All groups share one centre, and each spreads out both ways along 11 directions, with some noise.
(in the rows, 128 means zero)
Some rows, each with its group after it:
[115 106 138 131 150 138 144 136 135 160 107 134 110 125 145 132 101] : (1)
[190 117 128 120 114 126 165 134  96 147 112 138 135 103 143 130 139] : (4)
[113 129 162 119  84 126 154 138 116 114  85 119 104 128 172  98  90] : (2)
[156 164 145  73  96 135 115 149 155 144 146 182 131 139  99 104 104] : (2)
[105 104 173 169  83 137 132 113 190 118  99 113 157 106 152 127 125] : (3)
[120 113 188 120 132 131 146 111 200 101 102  81 143 140 148 171 146] : (3)
[220  98 113 123 143 179 176 141 120 124 132 108 171 139 122 122 138] : (0)
[106 132 113 154 128 142 127 144  75 149 116 142 122  98 143 112 123] : (2)
[112  98  96 175 108 103 137 175 152 163 152  91 127  84 172 136 105] : (3)
[138 142 109 120 132 116 121 164 139 109 151 142 125 113 103 109 105] : (5)
[167 118 131 122 134 150 169 129 108 172 128 135 153 113 133 146 147] : (3)
[125 103 126 116 184 133 157 177 133 120 149 171  94 143 105  86 106] : (1)
[149 140 123 126 136 146 149 124 126 118 113 128 155 107 112 163 121] : (4)
[158 128  92 101 148 137 105 124 124 175 154 127  86 142 123 135 102] : (0)
[ 93 125 112 162 134  90 126 125 145 118 108 123  55  85 137 124  60] : (0)
[129 155 132 109 123 108 122  96 163 109 159 175 184 150  54 147 157] : (0)
[150 114 122 114 161 167 173 142 122  91 166 137 148 177 104 106 153] : (1)
[110 148 139 117 140 118 115 106 185  93 188 129 104 131 113 152 168] : (5)
[135  96 112 160 123 118 114 139 118 135 110 139 134 129 131 108 107] : (0)
[ 96 136  86 186 144 130 147  76  52 108 136  88 135  96 135 151 163] : (2)
[185 134 121  87 108 116 156 100 132 123 154  95 186 164  97 106 150] : (0)
[132 163 138  59 104  85  90 146 184 113 119  57 122 168 139 144  89] : (2)
[106  72 127 152 222 150  95  81  91 173 134  69  99 134 125  68 172] : (4)
[123 109 122 143 123 104 129  86 163 137 169 112 100 131 128 109 142] : (1)
[132 119 172  96 149 110 107 105 185 141 139 151 117 149  97 110 151] : (1)
[117 122 172  96 112 148 144 149 133 140  91 128 118 174 181 156 122] : (5)
[111 140 133 139 175 150  92 156  84 113 102 160  87  92 148 167 149] : (0)
[134 123 148 103 108 113 123 113 107 150 110 153  88 148 143  88 125] : (1)
[146 128 110 127 171 159 144 169 139 104 147 103 149 128 127 180 145] : (1)
[121 136 153 154 134 157 143  46 154  54 119 134 130 131  97 152 154] : (5)
[172 127  92 112 144 132 164 156  53 131 133 120 116 133 141 114 132] : (3)
[164 132 109  91 167 123 110 172  93 127 127  85 130 140 140 142 147] : (3)
[116 123 104 124 125 123 131 171 129 162 116 198 124 160 120 145  67] : (5)
[110 107 144 146 120 135 114 108 136 160 122 186 119 142 125 131 138] : (0)
[159 115 118 126 121 130  92 140 149 153 117 114 154 129 123 128 114] : (3)
[159 127 112 142 152 147 126 154 121  62 101 127 145 126 104 141 112] : (4)
[147 106 100 139 135 123 101 130 104 139 143 132 107 147 135 114 139] : (4)
[156 109 126 116 170 129  73 182 115 104 130 120 116 134 118  89 154] : (4)
[115 116 164 116 108 140 178 113 126  79 135  94 117 183 174 130 172] : (2)
[114 136 113 121 128 111 131 109 105 138 131 132 125 148 118 127 120] : (5)
[115 129 144 141 112 133 176 116 121 118 150 102 139 110 153 134 172] : (5)
[121 130 104 115  93  89 130 134 180 133 122  79 136 175 132 135  50] : (2)
[177  94 135 150 100  75 163  91 149 132 104 120 106  87 146 139 127] : (4)
[141 138 147  57 125 116  96 137 112 180 139 182  31 168 150  92 111] : (2)
[120 127 153  97 142  80  98 130 144 103  93 123  51 139 142 104  89] : (3)
[100 170 132  76 126 133 151 123 107 151 111 113 112 158 138 147  84] : (3)
[148 145  96 150 113 102 173 125 118 111 140 110 138  61 108 119 102] : (1)
[120 138 131 134 135 112 128 115 126 130 124 125 156  85  94 101 123] : (5)
[180 105 173 138 142 155 119  54 142  86 117  44  94  79 159 117 201] : (5)
[146 125 113 134 132 129 171 163 142  97 130 114 151 126 140 180 122] : (5)
[115 146 155 102  67 151 150  96 100 169 114  93 158 151 163 108 132] : (1)
[108 131 145 112 149 174 137 117 121 145 120 156 124 155 112 111 111] : (4)
[102 159 129  99 126  80 121 161 148 117 168 100 126 107 115  96 131] : (5)
[ 75 170 137 104  52 115  83 189 121 153 123 155 101 130 163  72  68] : (2)
[111 133 130 119 132 123 107 152 141 119 164 147 104 136 127 115 149] : (3)
[154 108 172 102 126 182 124 117 138 213 111 203 136 147 127 137 144] : (2)
[165 107 122  93 134 106 146 175 192 154 185 121 119 150 152 179 155] : (5)
[124 113 108 154 102 127 156 114 151 159 156 159 116 132 129 126 101] : (3)
[120 127 132 147 124 122 128  96 134  74 120 109 130 142 126 141 147] : (4)
[107 109 180 145 119 131 183 121 129 185 116 164 107  60 160 130 144] : (3)
[150 133 138  80 107  99  91 151  92 145 150 169 133 171 127  85 180] : (0)
[163 148 132  61 137  94  77 175 174 118 119  86 127 139 118 128  91] : (2)
[131 152 103 118 143 135 127  99  87 113 139 106 144 147 104 142 149] : (5)
[159 119 124 115 116 122 134 136 126 132 133 141 120 141 131 117 128] : (4)
[161 115 133  91  66 137 119 121 130 214 118 171 108 193 182 168 114] : (4)
[109 128 125 139 162 140 123 118  63  81  91 107 120 142 138 134 147] : (1)
[153 101 146 104 161 140 138 118 130 173 124 166  94 145 127 127 133] : (2)
[173  52 114 155 179 146 114  95 108 115 125 107 105 165 121  72 153] : (4)
[120 106 127 111 144 170 150 145 129 131 167 123 122 197 139 108 145] : (1)
[123 151 184  78 173 143 110 179 191 135 138 107  95  80 150 169 149] : (0)
[182 163  75  72 171 110  77 133 120 129 162 102 136 140  73 149 131] : (2)
[125 126 129 119 116 139  76 118 136 155 124 146 125 158 121 118 127] : (3)
[107 132 112 144 138 141  98  95 113 132 135 131 145 150 113 139 149] : (1)
[ 98 167 129  77 140 170 115 178  89 178 166 151  42 128 171 119 115] : (0)
[126 140 100 138 134 110 136 141 121  99 125 105 121 107 117 120  90] : (0)
[169 112 142 116 132 114 133 122 159 111  96 118 137 139 121 140 113] : (0)
[ 76 152 114 122 120  95 137 162 113 125 153  89  89 107 148  73  93] : (1)
[125 142 102 137 150 143 156  79 103 190 145  72 170  85 121 177 145] : (4)

New rows. What belongs after each?
[103  86 138 192 190 183 178 189  74 119 129 153 171  97 143 115 186] : (2)
[133 119 143 130 156 148 108 135 151 145  92 165 105 115 119 152  92] : (4)
[141  91 113 142 145 128 134  98 155 129 157 103 146 184 131 163 167] : (2)
[211  65  96 124 164 102 116 127 146  87 164 153  64 189 116 113 153] : (3)
[141 156 123  78 128 120 112 104 127 114 170 150 126 180  79  90 140] : (5)
[137 139 113 131 140 118  82 110 122 142 138 133 121 102 111 144 148] : (2)
[179  99 116 175 113 131 180 128  94  55 111 180 167 122  95  98 141] : (0)
[159 120 101 155 128 123 130 101 156  74 133 116 153 138  97 162 128] : (4)
[189 120 114 136 125  99 113 138 160 119 101 131 123  84 122 177 100] : (1)
[ 94 131 124 172 166 157 137 102  84  49 103 116 127 119 110 108 133] : (4)
[117 141 149 124 110 139 135  93 125 131 120 170 116 139 113 103 116] : (3)
[128 134 132 143 130 105 139  94 128 111 132  73 165 100 121 142 168] : (0)
[125 127 109 136 122 109 117 110 166 103 142 107 132 150 114 155 117] : (4)
[154 125 151 125 116 185 138 107 150  82 105 200 127 160  96 114 104] : (5)
[106 132 126 106 137 132 138 121  51 149 120 131  54 143 169 104 129] : (2)
[111 128 167 105 139 108 119 100 174 177 128  82 136 115 136 156 155] : (4)
[154  99 159 141 109  84 137 164 169  74 110 158 151 110 113  88 142] : (0)
[ 91 126 132 124 168 136  73 129 159 184 126 129 103 119 121 153 111] : (4)
[161  78  98 148 116  98 112 114 150  90 125 129  68 179 140  98  94] : (3)
[139 139  95 125 155 113  98  87  93 145 126 118 107 131 115 162 138] : (0)
[151 148 119 103 117 145 166 125 134 143 131 122 173 134 102 147 100] : (3)
[161 142 138 104 142 150 138 127 141 118 143 147 154 129 101 146 158] : (0)
[115 149 142 119 102 114 104  91 156 105 163 107 165 159 130 174 207] : (4)
[159 125 169  95 168 137 151  94  98 171  80 121 134 104 134 173 152] : (3)
[131 119 171 106 125 107  94  72 179 167 125 142 122 142 118 128 153] : (1)
[118 189 152  81 115 129 121 179 120 126 136 144 161 100 129 157 145] : (4)
[118 141 144 117 125 144 116 143  87  94 132 170 116 142 131  99 166] : (4)
[178 108 130 147 151 122 186 138 109 113  57  94 122  59 134 121  76] : (4)
[131  82  87 164  95 107 110 171 161 184 135  85 120 125 180 134  86] : (3)
[170 105 144 118 127 133  70 112 179 149 110 123 159 153 105 139 130] : (3)
[188 118 102 124 125 151 193 155 118 104 154 117 160 139 136 160 150] : (5)
[208 119  93  99 133 175 107 183  52 199 120 154 147 122 124  74 111] : (5)
[134 111  99 157 124 116 193 118 130 144 132 159 169 144 110 177 115] : (5)
[153 117 103 177 168 141 132  32 116  83  86 115 150 123  83 181 124] : (5)
[142 123 117 120 140 127 130 143 100 124 139 123 120 130 123  89 135] : (4)
[161 114 152 123 109 136 160  64 144 178 121 206  83 121 110 120 102] : (2)
[141 100 142 148 123 130 180  96 158 123 120 138 132 129 120 130 115] : (2)
[162 136 156  93 117  98 114 127 137 109 141 142 191 148  94 120 200] : (0)
[135 132  97 131 138 127 152 122  83 123 146 131 113 130 126 127 127] : (3)
[167 150 133 101  71  87 200 124 153 145 152 173 126  97 114 112  99] : (4)
[153 113 116 108  90 141 112 155  95 137 109 149  89 186 168 105 100] : (1)
[102 120 129 109 120  88 157 155 141 186 129 138 142 159 152 170 110] : (5)
[184  98 109 152 148 137 100 147 115 131 131 178 131  96 102 109 156] : (2)
[110 135 149 120 139 141 139 150 123  83 111 184  87 135 103  63  88] : (4)
[148 117 138  91 159 125 146 154 156 103 137  84 137 177 133 144 142] : (2)
[136 127 128 124 123 205 136 111  94 179 131 138 176 179 143 174 166] : (1)
[189 105  78 112 134 127  91 177 128 172 141 143 109 148 128 129  96] : (4)
[139 139 103 118 138 111 113 136 139 118 132 110 143 128 100 126 106] : (0)
[139 138 105 136 125  94 159 104 127 152 154  91 143  77 118 140 136] : (4)
[143 157 135 105 126 114 112 120 140 123 137 111 148 105 117 154 155] : (1)
[138 101 157 135 161 153 182 100 118 130  76 158 148 137  98 108 107] : (1)
[178  74 160 117 200 185  82 155 167 147  39 107 127 156 138 169  90] : (4)
[130 109 112 131 147 136 120 116 104 166 147 143 104 140 125  94 128] : (4)
[127 118 126 128 126 106 116 122 125 129 136 116 108 131 136 113 139] : (4)
[117 139 173  99 166 152 128 158 162  69 105 151 125 136  88  85 103] : (4)
[137 154 140 109  92 113 180  90 164 158 147 128 157 115 120 164 126] : (4)
[104 194  68 128  97 115 142 136 130 154 172 148 149  95  97 185  78] : (4)
[105 139 148 107 126 117  96 121 133 152 123 150 119 146 129 138 140] : (0)
[174  83 148 121 149 127  97 141 144 170  85 127  96 134 160 138 118] : (4)
[168 125 111 105 134  93 105 165 170 104 128 184 108 144  79 109  77] : (0)
[149 131  81 164 118 120  99 141 109  93 152 135 152  94  97 110 141] : (2)
[105 101 136 152 175 168  92 112 100 117  74  92 114 149 152 150 133] : (4)
[147 120 176 124 165 148 167  91 128 177  85 149 151  89 117 170 146] : (1)
[128 131 152  99 148 122 157 135 115 124 143  99 131 120 116  63 143] : (4)
[118 132 134 110 155 103 119 143 161 130 166 120 101 107 120 130 142] : (1)
[130 172 128  97  83  95 121 132 191 107 128 101 147 119 102 127  67] : (2)
[152 123 157 104 136 135 152 110 167 143  98  80 162 126 131 171 125] : (4)
[155 134 145 132 144 128 106 111 113 133  81 123 128  64 122 137 126] : (2)
[137 118 146 155 119 127 161  76 133 116 164 189 131 104 108 127 195] : (0)
[115 137 101 114 118 102 140 114  81 136 153 117 114 153 133 107 135] : (5)
[ 93 186  89 134 118 142 103 185  84  68 116 157 118 126 125 150  82] : (4)
[163 133 122 102 108 122 135 146  73 125 124 152  90 139 153 104 131] : (1)
[182  89 111 149 138 169 164 109 123 151 136 103 152 124 134 127 134] : (0)
[148 128 160  92 160 130 154 107 124 123 122 139 107 144 127 149 152] : (3)
[178 112 160  94 141 147 116 152 158 130  95  94 124 127 150 141 122] : (5)
[103 152 155 110 137 175 125 152 106 102  91 158 124 148 132 128 108] : (4)
[ 84 142 159 141 106 128 119 123 170  69 144 134 126 134 123 110 140] : (3)
[151 101 195  94 169 137 163 104 152 175 109  96 137 108 124  90 154] : (4)
[161 119 147 116 131 124 149  91 144 136 144 156 125 129 103 110 149] : (1)
[108 118 133 175 134 169 141 166 102 107 130 179 142  93 132 114 152] : (0)
[170 107 113 103 141 100 137  81 146 146 129 125  77 162 121 134  99] : (2)
[162 101 159 122 167 116 194  91 195 116 145 177  92 109  86 133 123] : (2)
[105 196 159  97 120 142 143 151  96 144 108 107 177  73 148 191 159] : (4)
[178 135 138  99 119 140 116 112  99 117 110 141 143 147 132 148 161] : (1)
[152 121 127 104 111 100 123 131 112 136 135 143  99 144 138  93 137] : (0)
[103 138 138 158 115 149 127 104  65 127  95 133 126  78 123  58 120] : (5)
[163 113 125 126  96 104 151  89 144 136 148 122 135 146 129 135 147] : (4)
[107 112 107 162 186 179 111  96  81 108  88  50 145 149 141 157 141] : (4)
[121 161 139  77 131 150 159 127 178 179 189  51 118 115 141 129 114] : (0)
[131 139 119 136 125 149 155 111 106  95 140 159 133 148 103 107 129] : (4)
[163 119 141 116 140 139 145 142 140  81 107 142 130 139 111 103 112] : (4)
[114 169  84 115 128 109  84 146 115 113 135 108 130 123  94 112  86] : (3)
[152 114 116 111 154 154 122 147 164 170 147 145  73 122 130 138  83] : (0)
[149 106 130 142 107 121  98 100 122  99  57 124 125 166 130 121  89] : (1)
[111 153 139  98 166 142 128 170 115 148 160 111 117 105 147 162 165] : (1)
[105 175 120 134 100 156 167 138  53 127  83 136 138  96 160 173  96] : (4)
[121 118 118 121 112 110 176 112  91 161 134 120 141 149 150 129 138] : (5)
[150 141 115 122  95 100 134 124 112  97 131  83 118 108 154 130 135] : (1)
[163 160 107  89 127 192 159 174 116 113 152 178 169 167  84 121 104] : (0)
[ 94 106 120 180 128 124 137 168  88  94  62 105  85  93 176 105  67] : (0)
